There are 9 hidden switches. A switch that is on adds its own fixed numbers to the row, and there is some noise. The rows also spread widely along 14 directions, which tell nothing about the answers.
(in the rows, 128 means zero)
Some rows, each with its switches (1 for on, 0 for off) after it:
[156 124 154 116 114  99 103 158 124  83 138 130  93 146 161 128 133 148
 136  95 127 168 159 180 157 137 121 154 123 117  87 102 145 129 175 136
 148 105 117  87 163]  0 0 0 1 1 0 1 0 0
[106 111  86 149 148 142 117  68 129 154 120 126 133 149 126 123 107 108
 138 184 167 102 135 117 147 101 157 118 100 136 121 175 156 140  83 127
 127 196 149 149  41]  0 0 0 1 1 0 1 0 1
[163 106  70 133  95 133 139 119 113 143 125 140 134  91 116 161 115 143
 157 111 108 106 142 172 138 125  85 101  84 158 113  75 153 116 149 175
 134 147 153 127  94]  0 1 0 1 1 0 1 1 0
[164 131 111 116 114 119 144 146 151 126 131 119 133 146 132 118 122 146
 152 111  76 140 128 146 154 141 124 110  89 134 100 154 104 159 125 137
 134 120 129  77 133]  1 0 1 1 1 1 1 1 1
[180 124 155 120 123 119 144 143 193 114 156 125 112 161 133 126 124 187
 133  99 125 144 140 203 183 103 169 147 145 103 104 153 154 150  83 150
  71 160 144 139 118]  0 0 1 1 1 1 0 0 1
[115 141 148 111 142 164 145 146 133 131 126 145 132 149 126 153 102 100
  92 114 171 149 105  76 125 147 135 181 200 140  93 127 143 136 119 123
 178 106 137 104 173]  0 0 0 1 1 0 0 0 0
[152 143 139 131 114 124 105 132 127 115 133 121 136 161 156  86 127 134
 124 119  96 161 128 136 104 143 113 125 123 132 117 129 118 135 141 133
 121 106 126  92 180]  1 0 0 0 1 1 1 0 1
[131 126 142 126 135 145 166 132 144 139 112 114 132 160 100 128 125 148
 126 139 152 121 103  96 157 128 147 160 166 121 111 161 129 147  99 116
 134 134 112 111 148]  0 0 0 1 0 1 1 0 1
[157 149 146 134  92 116 163  57 161 187 172 132 127 103 149 108 133 179
  99 153  85 194 144 177  85 124 116 116 125 119 181 121  92 201 153 106
 106  94 183 136 186]  1 0 0 1 1 0 0 0 1
[121 161 155 123 148 164 131 174 177 109 171 105 134 143 128 149 149 116
 104  98 119 146 108 110 157 133 137  79 133 122 158 135 106 180  94 124
 119 108 127  98 169]  0 1 0 1 0 1 0 0 0
[104 129 121 119 145 105  65 165 148 124 166 119 167 178 154 162 132 115
 113 109  77  78 151 133 173 139 159 132 148  72  77 175 105 120  84 123
 150 202 140 165 101]  1 0 0 1 1 0 0 0 1
[110 141 135 109 131 133 188 100 147 147 121 133 140 141 109 150 104 136
 127 155 142 136 107  91 120 124 120 149 177 118 146 159 132 137 110  99
 188  95 117 123 144]  1 0 0 1 0 0 1 0 1
[110 157 130  98 138 121 147 142 188  80 174 125 103 129 162 184 105  96
 152 131 104 167 134 141 151 109 126  73 104 115 150 144 122 173 108 100
 166 103 129  54 140]  0 1 0 1 0 0 0 1 0
[158 148 106 122 117 123 149  81 115 146 125 155 125 118 136 124 131 141
 124 124 153 134 114 136  87 137 121 124 113 143 137 132 148 126 160 152
 141  85 136 142  91]  1 0 0 0 1 0 0 1 1
[124 143 148 129 118 131 144 142 144 138 148 103 124 116 123 145 157 147
 123 107 114 130 140 113 163 154 121 110 139 115 151 120  86 170 156 128
 143 130 112 126 167]  1 0 0 1 1 0 0 0 1
[ 80 123 146 108 106 143 122 142 132  98 124 132 117 105 139 162  90 109
 161 130 108 184 159 160 140  95  81  92 131 131 178  95 172 118 119 113
 161  94  99 119 131]  1 0 1 0 0 0 0 0 1
[123 162 155 119 121  84 151 180 133  98 163 117 117 117 121 214 173 184
 147  60 107  95 126 210 144 124 111  77 123  67 160 117 143 100 125 149
 133  89  82 159  99]  0 0 0 1 1 0 0 1 1
[141 132 122 128 161 143 137 156 109 141 133 133 132 138 111 153 167 132
 107  97 163 103 106  98 161 153 154 133 120 128 107 139 137 145 142 140
 154 111 118 156  90]  0 1 0 1 1 1 0 0 0
[157  99 152 105 105 138 151  87 152 124 131 147  83 111 122 150 113 168
 129 131 196 162 170 171 193 112 146 197 200 125 105  94 193 149 167 129
 139 169 140 165 126]  0 0 0 0 1 0 1 0 1
[ 82 107 118 145 124 134  95 124  78 138  98 132 131 137 149 122 105  91
 140 176 115 153 136 104 118 125 113 131 104 125 106 140 158 129 121  96
 158 120 109 105 125]  0 0 0 0 0 1 0 1 0
[111 111 115 142 106  98  82 122  78 177 138 146 152 112 152 139 131 136
 118 139  49 151 152 172 115 141 103 118  84 108 106 125 122 136 141 100
 145 122 154 157 129]  0 0 0 0 1 0 1 1 0
[135  87 134 134 113 183 125 169  62 141  87 121 141  94 114 117 133 143
 158 112 125 153 136 109 174 150  85 125 114 163 132  70 181 105 150 151
 123 115  85 150 133]  0 1 0 1 0 0 0 1 0
[140 160 143 144 108 134 143  98 131 149 120 130 141 146 144  96 108 138
 109 140 119 170  91 138  54 124 114 119 129 129 144 145 142 132  93 138
 102  67 141 114 159]  1 0 0 0 1 0 0 1 0
[142 127  88 154  91 104 159  72 119 151 114 115 103 110 107 133 139 143
 141 149 156 102 137 122 115 128 113 131 104 131 124 108 104 163 186 141
 165 138 138  94 119]  1 0 0 1 1 1 1 0 0
[107 118 121 146 115 164 121 169 103 165 103 130 156 133 103 143 111 110
 106 117 116 131  94 102 128 134 127 143 123 152  95 143 110 138  89 143
 137 117 136 104 134]  0 0 1 1 1 0 0 0 1
[114 132 135 155  93 167 195 105 101 160  84 115 147  98  71 155 120 171
 134 118 168  91  99 123  84 111  66 136 205 131 183  62 174  80 107 159
 113 129 103 170 157]  0 0 0 0 1 0 1 0 1
[ 97 123 121 139 122 177 181  76 102 165  89 123 130  97 102 122 110 128
 152 163 178 151 130  93 109 121  86 118 162 142 188  92 183 128 129 115
 145 133 105 150 142]  0 0 1 1 1 0 1 1 0
[124 143 125 104 109 137 113  97 160 133 152 146 115 123 148 132 114 100
 113 138 139 162 142 115 131 129 142 134 144 126 126 138 112 180 153 115
 159 147 163 100 137]  1 0 1 0 0 0 0 1 1
[141 117 135 129 134 137 168 150 119 159 119 119 168 133 126 115 115 165
 147 110  46 144 133 119 126 153  87 119 133 125 137 121 116 115  98 115
 125 117 110 137 184]  0 0 1 1 1 0 0 0 0
[150 148 112 124 139  82 125 131 115  88 132 134 114 160 173 136 133 118
 153 124 107 123 122 131  94 132 120 115  88 108 114 139 122 116 149 123
 161  96 108  74 128]  0 1 0 0 1 0 0 0 1

New rows. What belongs after each?
[144 119 102 133 106 121  77 133 101 100 122 132 114 132 158 110 133 121
 163 114 135 122 162 158 142 131 120 112  85 129 112 108 153 111 165 169
 132 164 117 118  82]  1 0 1 1 1 0 0 1 1
[132 136 133 154 111 165 150 120 101 154 106 131 130 106  98 126 132 145
 112 114 168 145 102 144  97 123  96 114 121 163 157  90 161 124 128 170
 110  76 131 138 129]  0 0 0 1 1 0 1 0 0
[ 98 164 120 110 108 105 161  82 152 125 160 146 111 102 118 211 129 133
 121 122 181 115 132 168 104 106 108 111 167  92 169  99 164 129 156 131
 187 111 142 159  97]  1 0 0 1 1 0 1 1 0
[114 187 125 114 158 134 143 102 162 136 163 151 142 159 132 151 138 117
  99 117 163 122  99 125  88 128 152 107 159 102 149 166 131 157 102 120
 146 117 156 135 116]  0 0 1 1 1 1 1 1 1
[ 97 128 174 118  93 157 140 169 111 108  93 124 115 125 129 157  82 118
 132 125 137 193 103 145 121 112 100 151 155 139 119 120 181 120 102 131
 151  43  90  85 162]  1 0 0 0 1 0 0 1 1
[159 141 140 140  92 115  97  90 139 145 148 137 125 150 149 106 130 149
  87 125 143 135 138 153 101 131 143 180 175 110  96 113 114 149 151 137
 102 178 184 118 182]  0 0 0 0 1 0 1 0 1
[119 126 138 128 140 134 130 163  86 111 107 107 109 133 125 120 161 135
 159 109 133 134 141  91 169 163 117 120 107 124 131 123 114 140 177 121
 168 115  65  92 149]  0 0 1 1 1 0 1 0 1
[ 89 144 147 103 157 181 145 148 151 125 146 129 140 129 133 165 106  95
 115 121 142 158 126  92 158 140 126 114 178 131 141 135 155 151  93 114
 157 123 119 127 153]  0 0 0 1 1 0 0 1 0
[120 157 154 125 148 142 159 101 161 138 132 127 121 166 138 117 106 125
 108 161 158 176  96 112 111 118 159 138 146 128 131 185 131 175  83 101
 132  91 138  89 153]  0 0 0 1 1 0 1 0 1
[129 160 137 135 132 154 136 106 123 107 104 100 113 162 130 100 141 110
 129 130 199 102 105  51 117 157 138 148 177 112 120 135 126 135 146 142
 132 169  98  81 168]  0 0 0 0 1 0 1 1 1
[113 171 138 101 150 120 155 119 201  80 167 125 101 169 141 187 114  98
 114 120 196  98 115 103 140 117 170 150 201  95 114 160 125 153 104 125
 174 163 136  80 133]  0 0 0 1 1 0 0 0 1
[134 180 137 118 116 104 165 103 167  87 150 120  89 128 134 143 147 140
 149 111 173 127 117 148 107 111 127  80 115 101 187 135 125 149 147 149
 139  98 110  91 109]  1 0 1 1 0 0 0 1 1
[116 137 121 129  85 168 171 146 134 110  87 120 118 109  89 167  86 116
 139 109 159 136  88 129 109 105  79 123 140 181 130  93 146 116 113 176
 153  71 111  56 145]  1 0 0 0 1 0 1 0 1
[165 125 135 126 134 125 122 111 115 140 137 144 112 127 145  99 149 151
 120 119 138 165 149 142 145 155 132 134 107 142 115 119 134 153 182 131
 135 111 139 128 137]  0 0 0 1 1 0 1 0 0
[161 120  99 124 129 135 112 111 137  83 134 142 127 137 156 119  99 128
 170 115 138 131 165 186 125 110  88  96 109 155 136  79 193  83 129 175
 111 150 135 126 100]  0 0 0 1 1 0 1 0 0
[141 115 113 129 129  99 104 124 126 135 157 147 153 130 171 121 122 149
 156 130  46 149 170 181 117 117  98  87  93 103 154 108 142 111 120 112
 113 150 149 157 127]  0 1 1 1 0 0 0 0 0
[162 108 116 139 120 127 188  93  68 197 101 143 121  75 106 110 159 183
 143 140 116 155 123 122 127 155 102 114  65 150 153 121 134 147 188 124
 141  61 107 159 105]  0 0 0 1 0 0 0 1 0
[149 170 154 114 137 126 141 162 185  84 156 103 123 174 160 113 130 126
 130 104  89 161 112 125 125 144 130  99 118 125 130 159  82 167 114 129
 130  77 111  41 192]  1 0 0 1 1 1 0 0 1
[157 122  92 142 144 137 119 130 105 164 110 141 169 165 139  81 107 117
 108 139  88 126  96  84  92 153 131 136  80 166  77 174  96 125  95 139
 126 112 157  94 126]  0 0 0 1 0 0 0 0 0
[130 109 147 130 123 142 128 158 100 152  97 125 128 145 140 101 107 127
 127 141 103 184 119  96 147 155 138 171 122 132  68 158 122 158 120 100
 144 104 115  77 176]  0 0 1 1 1 0 0 1 0
[130 127 107 120 133 166 141 119 153 159 143 133 144 116 124 137 119 115
 121 119 115 129 142  93 162 153 132 115 141 141 114 126 106 171 127 130
 139 180 157 124 144]  0 0 1 1 1 0 0 1 0
[171 119 165 132 120 142 134 138 129 116 119 107 114 142 141  78 143 180
 153 122 134 158 140 149 170 134 137 134 125 120 134 133 164 125 126 149
  70 140  93 134 141]  0 0 0 1 0 0 0 1 1
[125 129 142 125  98 153 133 136 128 128 118 153 133 112 112 160  90 136
 107 108 143 166 111 184  99  96  90 133 152 155 137  82 185 104 105 159
 121  72 153 130 140]  0 0 0 0 0 0 1 0 0
[ 76 119  89 176 117 116 138  76  78 153  92 110 113 105  95 165 153 116
 150 166 193  56 116  81 108 102 116 113 115  96 166 111 145 116 143 124
 162 170  99 156  58]  0 1 0 0 0 0 0 0 0
[ 90  98 123 130  88 158 132 117  77 166  85 145 145 114 141 137  67  97
 129 178 108 175 123  92  87 128  86 182 161 154 103 100 152 126 127  96
 179 113 136  83 187]  0 0 0 1 0 0 0 1 1
[124 134 126 122 134 154 175 176 177 114 127 104 110 136  95 179 112 116
 136 104 141 126  97 103 186 116 148 112 117 143 109 154 105 178  87 140
 150 115 116  51 123]  0 1 1 1 1 0 0 0 0
[127 114 119 119 105 110 167  90 165 121 129 137 107 128 153 156  63 131
 157 174 103 172 140 166 112  83 109 136 122 135 131 136 145 146  99 101
 152 114 146  68 138]  0 0 0 1 0 0 0 0 1
[108 108 133 131  91 135  79 165 102 113 113 130 122 126 134 148 105 118
 135 116 114 161 143 178 152 112 104 134 110 147  97 107 160 112 130 149
 149  99 119 107 115]  1 0 0 0 1 0 1 0 1
[131 140  96 110 124  85 161  81 139 126 131 149 106 135 150 155 107 125
 161 153 114 135 139 135 110 122 124 124 113 109 116 151 123 146 147  95
 188 130 133  78 119]  0 0 1 0 1 0 1 1 1
[121 123 116 167 115  82  87 123  84 133 112 135 128 172 145 133 131 140
 123 144 151  91 114 177  88  99 148 161 119  83  86 153 170  88  99 143
 116 145 130 151  70]  0 0 0 1 1 1 0 0 1
[ 87 126 141 129 127 116  97 161  81 140 123 129 153 139 133 158 138 131
 131 126  97 117 126 137 131 137 117 128 132  86 123 141 144 104 109 107
 153 125 103 153 122]  0 0 0 1 0 0 1 1 1
[145 114 122 121 132 151 153 159 102 129  93 141 130 127 100 157 116 138
 134  95 156 109  97 118 146 141 124 151 131 148  80 129 177  95 115 167
 145  98 102 137  85]  0 0 0 0 1 0 0 1 0
[140 128 130 114 124  97 132  74  65 191 126 171 119 107 129 126 180 160
  91 143 163 136 137 100 115 173 146 191 155  93 116 137 137 154 234  93
 198  97 133 207 104]  1 0 0 0 0 1 0 1 1
[140  71  95 129  82 104  93 117 139 130 133 143 120 106 140 158  88 144
 156 139  96 138 187 211 183  92 116 137  89 138  91 105 165 122 128 150
 137 172 164 145  62]  1 0 0 1 0 0 0 0 0
[124 129 128 106 134 143 118 120 125 129 142 160 127 126 142 153 116 120
 115 121 162 154 139 144 137 128 132 144 148 137 124 122 174 125 144 141
 168 102 141 163  95]  1 0 0 1 1 0 0 0 1
[109 165 126 124 111 116 202 120 138 101 116 121  99 130 108 190 116 138
 148 127 171 118  85 140  93 106 102 118 142 112 151 129 150 131 121 129
 176  65  98  68 130]  0 0 0 1 1 1 1 1 1
[122 139 114 149 136 123 120 115 122 141 126 118 135 147 131 117 133 130
 131 143 111 129 111 144 120 115 134  88  70 134 129 174 116 146  93 130
 110 113 130 111  94]  0 0 0 0 1 0 1 0 1
[142 121 126 138 101 110 146  96 125 115 113  99  91 127 147 119 129 146
 169 153 132 130 149 131 148 124 122 130 111 109 123 130 130 147 153 123
 125 165 100  82 142]  0 0 0 0 1 0 0 1 1
[177 156 127 112 144  73 161 119 118 110 146 156 131 143 162 136 143 169
 142  95  92 136 130 164  73 152  93 118 116 109 136 111 135  89 168 129
 158  59 118 127 148]  0 0 0 1 1 0 0 0 0
[142 120 153 165 110 128  92 128  70 152 100 122 115 136 147  57 154 141
 120 143 129 182 121 111 104 139 131 136  83 126 131 123 120 153 159 118
  95 100 118 108 165]  0 1 1 0 0 0 0 0 0
[188 133  67 121 161 168 207  81 175 143 113 143 157 155 121  83  78 114
 147 153 112 133  88  73  97 133 118  96  82 211 124 169 116 146  81 151
 123 101 157  61 116]  0 0 0 1 0 1 0 0 0
[ 92 101 112 134 116 151 117 109 139 159 140 118 153 124 144 143  97 110
 138 164  72 138 168 120 155 118 110 124 147 123 127 123 125 160  95  92
 138 197 144 136 152]  0 0 0 0 1 1 0 0 1
[186 105 104 118 118 121 107  74 132 112 109 155 125 157 166  61  84 131
 151 154 132 167 157 152 118 117 119 157 112 163  90 124 179 106 143 150
 122 136 157 112 113]  1 0 0 0 0 0 1 0 0
[160 132  88 130 123 127 125  77 126 131 122 138 130 139 149 113 113 116
 135 137 148  95 133 106 107 137 127 140 134 135 104 127 137 120 143 152
 128 192 149 115 111]  0 0 0 0 1 0 0 1 1
[ 97 122 162 110 130 150 153 163 133 134 127 108 112 125 122 144 126 116
 124 137 110 195 139  86 195 157 124 142 142 135 111 142 104 201 157  79
 201  73  92  72 195]  1 0 0 1 1 1 1 0 0
[144 117 131 119 122  77  65 163 113 103 144 139 129 160 155 127 147 148
 133  99  80 131 160 182 155 139 127 135  97  95  78 134 138 107 154 131
 152 123 125 143 109]  1 0 0 0 0 1 1 0 0
[140 122 162 134 106 102 152 186  74 149 108 130 146 135 111 163 150 192
 119  82  95 105 109 144 111 156 100 185 177  88  98 104 134  80 140 132
 150  87  88 158 178]  0 0 0 1 1 0 0 0 1
[ 95 124 117 155 143 145 172  97 126 168 114 107 138 133 123 120 114 124
 140 181 105 149 113 100 115 116 121  94  96 136 156 166 125 166  77  94
 133 100 114 109 126]  0 0 0 1 1 1 0 0 0
[106 125 129 121 167 148 120 155 137 136 135 116 153 158 133 138 128 103
 119 122 101 120 134  79 176 154 143 118 134 120 100 170 115 146  92 110
 149 151 114 133 126]  0 0 0 0 1 0 0 0 0
[100 149 127 107 129  93 137 132 111 126 141 122 146 141 149 170 139 120
 139 129  75 116 136  83 111 155  92 135 167  79 136 119  95 127 163  71
 215 119 102 114 187]  1 1 0 0 1 0 1 0 1
[136 157 120 105 152 124 157 129 180 114 176 127 141 138 149 149 139 134
 146 116  75 133 137 121 133 125 119  69 119 109 179 137  97 166 119 100
 142 133 132 109 152]  0 1 1 1 0 1 0 0 1
[153 125 117 115 147 114  91 100 157  90 140 133 117 179 171  93 118 121
 144 142 154 126 162 137 158 121 163 148 143 106  98 154 173 123 126 133
 123 187 128 144  89]  1 0 0 0 1 1 0 0 1
[ 96 115 125 143 118 121  72 155  67 140 114 128 143 134 150 132 129 114
 131 129  81 144 142 149 123 137 105 120  92 126 109 124 125 119 135 114
 149 114 113 120 134]  0 0 0 0 1 0 1 0 1
[178 120 142 108 119  85 117 142 142  98 144 143 100 150 163 106 131 158
 145 109  97 179 162 177 156 137 129 150 108 116  91 123 125 150 176 114
 148 111 134  75 169]  0 0 1 1 0 1 1 0 0
[116 135  89 125 114 125 124 126 137 100 130 135 110 120 123 167 113 101
 147 128 131 117 127 145 129 104 108  88  86 153 127 120 123 143 140 146
 162 118 133  62  97]  0 0 0 0 0 1 1 0 1
[118 111  93 122 142 154 115 120  94 163 121 150 134 114 134 118 122  97
 125 154 108 170 131 105 144 152 120 103  57 174 111 144 125 174 155 107
 175  87 141  96 106]  0 0 0 1 0 1 1 1 0
[141 119 145 116 112  89 109 128 117 153 158 155 116 122 145 148 140 157
 100 121 104 163 156 167 147 146 131 165 132 106  93 118 114 163 186 100
 167 116 160 133 157]  0 0 0 1 0 0 1 0 0
[106 133 144 138 110 156 116 174 115  83 127 113 106  99 119 169 141 121
 144  89 166 132 135 152 149 112  89  88 130 134 172  55 165 113 145 169
 130 109  95 114 132]  0 1 0 1 0 0 0 0 0
[114 125 117 127 143 167 115 142 130 142 140 121 156 126 121 149 133 118
 121 107 119 108 137 108 170 148 131 104 139 129 120 130 140 133  98 145
 120 175 129 167 108]  0 0 0 0 1 0 0 1 0
[ 93 107 172 133  90 163 108 166 126 155 119 108 129 119 115 129 108 120
  98 136 103 192 130 104 172 140 126 164 154 137 103 126 107 182 122 109
 139 110 132  93 200]  1 0 0 0 0 0 0 0 0
[ 71 102 153 159 128 121 106 115  66 183 116 127 114 100 126 144 148 139
 109 165 137 168 141 144 148 119 140 128 101 102 145 144 159 156 130  86
 141 100 111 193  92]  0 0 0 0 1 0 0 0 0
[145 154 150 147  86 137 143 104 135 141 130 127 124 129 131 135 126 160
 107 116 167 129 110 161  78 114 115 150 182 106 142  94 152 123 120 164
  90 137 152 130 167]  0 0 0 1 1 0 0 1 1
[104 131 165 140 113 140 144 119 110 116  86 113 125 168 155 104  84 121
 146 184 138 178  94 107  79  95 121 167 165 101 132 151 186 119  68  88
 119  96  95  82 181]  0 1 0 0 0 1 0 1 1
[152 153  94 117 153  81 125  86 182 156 191 145 172 176 152 158 136 146
 103 128  87  69 134 144 118 131 168 133 159  66 102 179  94 148  92 104
 139 213 195 167 108]  0 1 0 1 1 0 1 0 1
[ 89 167 169 130 125  89 166 114 142  91 140  98  80 133 158 154 140 134
 160 152 142 164 127 136 105 107 112  92 127  69 192 137 137 149 133  83
 159  76  74  73 169]  0 0 0 1 0 0 0 1 0
[115 143 121 121 127 127 179  59 140 119 114 132  92 132 122 144 116 128
 144 166 215 119 123  95 111 110 127 151 170 120 159 120 153 139 157 115
 175 142 117 103 127]  0 0 0 1 0 0 1 0 1
[146 148 105 158 100  97 168  82 115 144 112  95 123 131 105 120 164 169
 147 129 155  61 117 102 103 146 113 127 134  89 138 120 105 123 164 149
 137 161 108 123 132]  1 0 0 1 1 0 1 1 0
[117 128  83 128 164 137 148 110 141 150 132 112 159 155 116 139 127 107
 135 142 117  71 130  55 155 159 141 124 139 122 101 165  91 143 108 114
 173 197 134 122 119]  0 0 0 1 1 0 1 0 0
